The groups are shells around one centre, one inside the other: the same stretched ball of 8 dimensions in 9 sizes.
In the rows, zero is written as 128.
Known rows, each followed by its group:
[114 170 131 150 132 129 167 131 171 112 140 166 157] => Q_457
[135 155  91 127 152 212 155 112 177  99 240 152 112] => Q_602
[135 132 111 113 149 183 154 154 172  86 208 133 115] => Q_947
[115 138 121 135 106 135 148 182 154  97 148 172 142] => Q_362
[ 89 161 100 133  97 152 140 175 139  98 174 187 135] => Q_362
[103 158  92 115 118 119 154 148 143 103 126 178 143] => Q_947
[110 157 116 131 127 174 157 141 168  80 192 163 124] => Q_141
[106 131 110  99 112 134 124 196 140 104 122 148 147] => Q_530
[116 153  66 118 128 175 172 118 162  79 203 190 112] => Q_815
[104 196  96 157 122 154 163 107 152 109 192 199 127] => Q_362
[106 169 141 140 142 133 154 165 159 120 165 137 153] => Q_602
[126 156  83 111 138 180 131 148 138 110 215 151 104] => Q_815
[123 178 107 165 140 185 165 103 186 131 210 175 156] => Q_602
[116 160 101 138 131 170 142 161 151 129 210 159 137] => Q_141
[107 167 103 124 127 146 150 147 143  96 176 166 119] => Q_593
[ 92 153 104 113 111 153 138 163 151  93 147 167 145] => Q_141
[144 137  92 137 103 149 125 157 145 134 145 185 142] => Q_815
[144 117 104 106 136 177 149 155 169  78 182 144 112] => Q_530
[124 137  90 115 131 152 167 143 166  86 169 169 128] => Q_141
[ 83 177  88 110 126 138 153 137 141  97 152 173 137] => Q_530
[140 127 114 131 121 144 130 180 158 140 141 151 161] => Q_488
[148 117 113 127 131 178 137 167 177 122 174 143 150] => Q_947
[143 142 119 149 125 174 135 147 175 134 171 158 156] => Q_488
[102 155  93 109 134 136 152 159 146 109 158 157 141] => Q_593
[117 165 107 121 138 149 156 111 167  98 140 161 140] => Q_457
[ 92 142 112 103 114 121 137 195 138  98 125 152 148] => Q_457
[127 147 133 147 130 172 135 163 176 137 174 143 167] => Q_947
[122 166  82 127 154 168 182 101 173  96 207 169 122] => Q_602
[129 128 135 115 122 142 119 192 152 118 127 130 151] => Q_362
[111 158  97 127 120 159 133 170 137 118 192 164 127] => Q_141
[102 202 107 162 124 143 153 120 146 130 183 188 140] => Q_602
[112 162 123 135 117 140 130 168 141 118 154 159 140] => Q_488
[105 181 104 140 140 142 159 126 160 131 166 166 157] => Q_593
[113 140  88 102 130 154 151 162 146  85 179 158 115] => Q_593
[135 130 121 127 132 159 137 179 162 120 172 139 143] => Q_141
[135 142 115 149 123 141 166 144 176 113 151 176 154] => Q_602
[143 133 110 134 141 185 141 170 166 123 220 139 130] => Q_362
[ 85 178 113 124 128 159 127 161 145 129 168 149 158] => Q_530
[130 143  99 103 128 155 120 149 143 113 139 147 130] => Q_815
[126 149 109 114 140 163 145 129 168 102 152 146 138] => Q_141
[135 144  95 124 144 162 148 138 168 132 170 150 152] => Q_593
[ 91 198 107 139 149 149 162 109 165 131 169 160 163] => Q_602
[105 181 120 158 117 152 151 129 165 121 160 181 158] => Q_488
[118 163  93 109 147 154 150 126 152 105 170 150 125] => Q_488
[130 144 128 142 149 135 179 146 186 115 158 146 162] => Q_815
[133 125 101 120 125 175 134 171 163 117 178 151 143] => Q_141
[141 134 104 124 139 193 145 135 180 106 192 149 135] => Q_488
[104 168 107 143 112 133 150 139 159 126 127 186 170] => Q_602
[115 127  81  91 131 130 157 168 148  94 141 158 135] => Q_602
[101 153 125 113 126 136 146 171 147  84 150 146 129] => Q_947
[110 145  94 118 113 193 131 158 155  94 197 167 126] => Q_947
[117 133 111 109 127 116 154 165 160 105 104 154 160] => Q_947
[113 166 110 137 119 145 123 150 151 152 132 163 173] => Q_947
[108 156  96 126 121 157 151 164 143  95 199 171 117] => Q_530
[ 96 149 113 113 122 149 148 169 155  86 157 155 139] => Q_593
[104 171 116 133 135 124 156 162 144 117 165 156 141] => Q_457
[ 87 153 128 110 117 112 136 192 140 104 111 146 157] => Q_362
[140 153  94 128 128 143 130 140 144 140 147 165 141] => Q_362
[124 150 136 151 116 136 137 160 169 136 122 160 178] => Q_457
[113 161 115 114 129 172 132 140 150  84 174 148 112] => Q_815
[112 173 111 151 122 171 158 131 163  96 203 180 125] => Q_488
[126 136  87  92 149 163 159 139 159  77 180 143 109] => Q_530
[ 88 201 104 136 137 152 150 122 146 119 184 167 139] => Q_488
[ 79 176 124 112 142 160 147 155 156  92 178 134 140] => Q_362
[121 148 121 147 110 172 135 161 165 114 175 169 148] => Q_530
[142 152  96 157 119 170 149 146 156 125 209 185 126] => Q_362
[101 200 124 165 141 151 161 120 167 140 187 166 163] => Q_530
[125 161 110 152 147 164 151 151 171 160 199 149 171] => Q_815
[119 167 102 152 128 168 160 130 169 120 197 179 146] => Q_593
[104 147 106 106 133 135 146 157 159 112 127 148 160] => Q_141
[112 183 117 148 149 146 157 136 159 139 188 151 152] => Q_488
[ 84 177  90 128 128 161 154 150 150 114 198 172 144] => Q_457
[121 137 103 122 110 180 144 148 163  74 177 174 118] => Q_457
[135 142 136 150 126 173 146 155 179 109 178 152 146] => Q_457
[112 158 109 144 127 160 142 163 163 146 180 160 170] => Q_947
[ 99 175 110 131 143 174 148 139 164 122 197 147 151] => Q_593
[134 124  96 110 131 179 146 161 163  89 191 151 118] => Q_593
[120 146  81 118 117 210 127 149 150  97 225 170 109] => Q_815
[103 181 110 125 147 158 156 107 169 110 159 153 149] => Q_457
[107 156 126 125 108 115 122 168 144 129  87 160 171] => Q_815
[133 147 117 146 122 151 126 174 153 155 164 155 162] => Q_530

New rows, each followed by its group:
[105 164 115 132 131 140 149 170 146 118 179 154 140] => Q_488
[134 154  98 123 161 181 161 122 175 112 210 140 128] => Q_488
[147 125  95 122 126 162 138 161 157 118 171 159 132] => Q_593
[143 147  98 137 128 123 149 141 153 139 132 173 151] => Q_815
[120 138 144 129 136 118 152 184 167 118 126 131 166] => Q_815
[115 177 110 164 125 170 148 134 165 141 198 177 157] => Q_141
[110 162 115 132 147 132 165 150 167 130 157 147 166] => Q_947
[103 164 119 129 122 168 119 167 148 129 172 147 151] => Q_488
[140 153  91 126 137 164 141 122 159 126 168 161 134] => Q_530
[132 124 123 114 140 159 152 159 180  97 150 134 149] => Q_488
[139 144 132 133 147 156 142 138 183 135 139 131 170] => Q_602
[110 178 150 169 126 127 147 157 165 146 145 157 178] => Q_815
[ 93 158 105 123 106 146 120 193 129 124 163 163 146] => Q_457
[ 95 156 100 126 100 150 131 186 130 103 175 178 129] => Q_602
[ 96 143 124 119  96 121 122 195 139 111  99 163 164] => Q_815
[124 136 121 132 127 184 131 182 165 119 199 141 146] => Q_362
[110 175  86 124 119 183 140 114 145  83 198 184 101] => Q_815
[101 186 135 166 114 162 129 150 157 140 174 168 164] => Q_457
[132 144  75  99 138 166 142 131 148  99 176 158 112] => Q_457
[ 93 193 121 146 126 152 146 138 147 111 185 167 134] => Q_488
[107 164  85 122 121 202 137 127 156  92 212 175 117] => Q_457
[133 166 111 151 149 146 166 111 184 148 153 161 176] => Q_815
[115 142 107 121 108 155 125 178 142 107 159 164 133] => Q_593
[115 153 118 128 119 148 147 151 156  90 153 165 130] => Q_593
[100 176 106 135 116 127 136 165 128 126 158 172 138] => Q_457
[117 155 128 128 150 124 166 149 171 119 140 138 162] => Q_947
[114 176 100 151 105 173 135 133 145 109 193 194 121] => Q_602
[132 141  90 133 107 176 131 154 150 110 184 182 125] => Q_530
[126 176 118 163 130 180 144 121 170 133 197 169 147] => Q_141
[ 84 153  78 103 111 168 138 168 141  95 179 174 135] => Q_815
[111 140 109 128  99 126 125 186 144 135 109 173 173] => Q_362
[136 137 108 130 117 178 137 145 165  98 172 166 128] => Q_488
[134 152 106 136 139 195 147 126 176 111 207 155 132] => Q_593
[ 95 183 105 134 127 164 133 153 140 125 196 161 137] => Q_593
[105 194 129 147 140 159 128 142 147 144 187 143 147] => Q_815
[112 151  89 115 111 139 124 168 132 126 142 170 143] => Q_488
[106 128 104 102 116 165 130 175 162 103 139 150 159] => Q_815
[ 79 204 119 154 127 124 157 140 148 135 161 175 165] => Q_362
[121 180 128 162 155 164 163 131 177 142 210 145 157] => Q_457
[128 163  90 122 142 180 152 121 153  93 216 161  99] => Q_457
[136 123  92 109 111 163 131 163 148  91 155 168 118] => Q_530
[104 156  98  97 150 157 154 158 145  84 199 135 108] => Q_815
[123 116  89  91 124 150 154 162 160  73 143 159 126] => Q_530
[106 178 114 137 134 120 149 140 150 137 134 161 162] => Q_530
[113 161 104 133 108 173 113 166 137 126 182 168 135] => Q_947
[112 189 101 151 140 160 172  88 176 116 177 182 148] => Q_362
[135 128 113 112 134 171 132 156 170 111 153 137 146] => Q_488
[ 78 171 113 116 112 174 131 151 151  84 165 163 137] => Q_815
[125 186 129 164 160 167 173  93 193 132 189 152 162] => Q_815
[ 86 173 113 132 130 153 140 181 144 127 195 150 151] => Q_815
[ 89 183  86 139 130 179 165 119 166 107 212 184 143] => Q_815
[113 166  94 130 137 180 138 160 143 125 233 153 122] => Q_362
[ 74 175 113 114 113 121 145 167 133  90 134 167 139] => Q_602
[119 142  93 100 133 149 148 156 144  85 168 153 111] => Q_141
[ 99 131 123 103 103 131 117 206 140 104 109 147 156] => Q_815
[102 176  97 120 136 139 136 145 141 139 155 155 154] => Q_530
[100 160  95 129 120 168 162 139 164  87 187 180 134] => Q_530
[148 137 109 117 161 157 155 125 182 127 152 130 155] => Q_362
[ 96 183 125 150 108 147 139 137 154 111 146 180 151] => Q_457
[128 167  91 131 133 196 141 112 158 101 215 169 109] => Q_457
[122 163 111 134 141 176 147 120 176 120 175 152 151] => Q_593
[126 145  99 116 152 208 166 123 182  70 236 146 106] => Q_815
[118 178 122 155 146 152 175 116 176 112 189 163 142] => Q_530
[120 142 120 109 141 125 136 172 154 130 121 128 163] => Q_947
[127 148 130 132 150 162 157 151 177 111 182 133 146] => Q_141
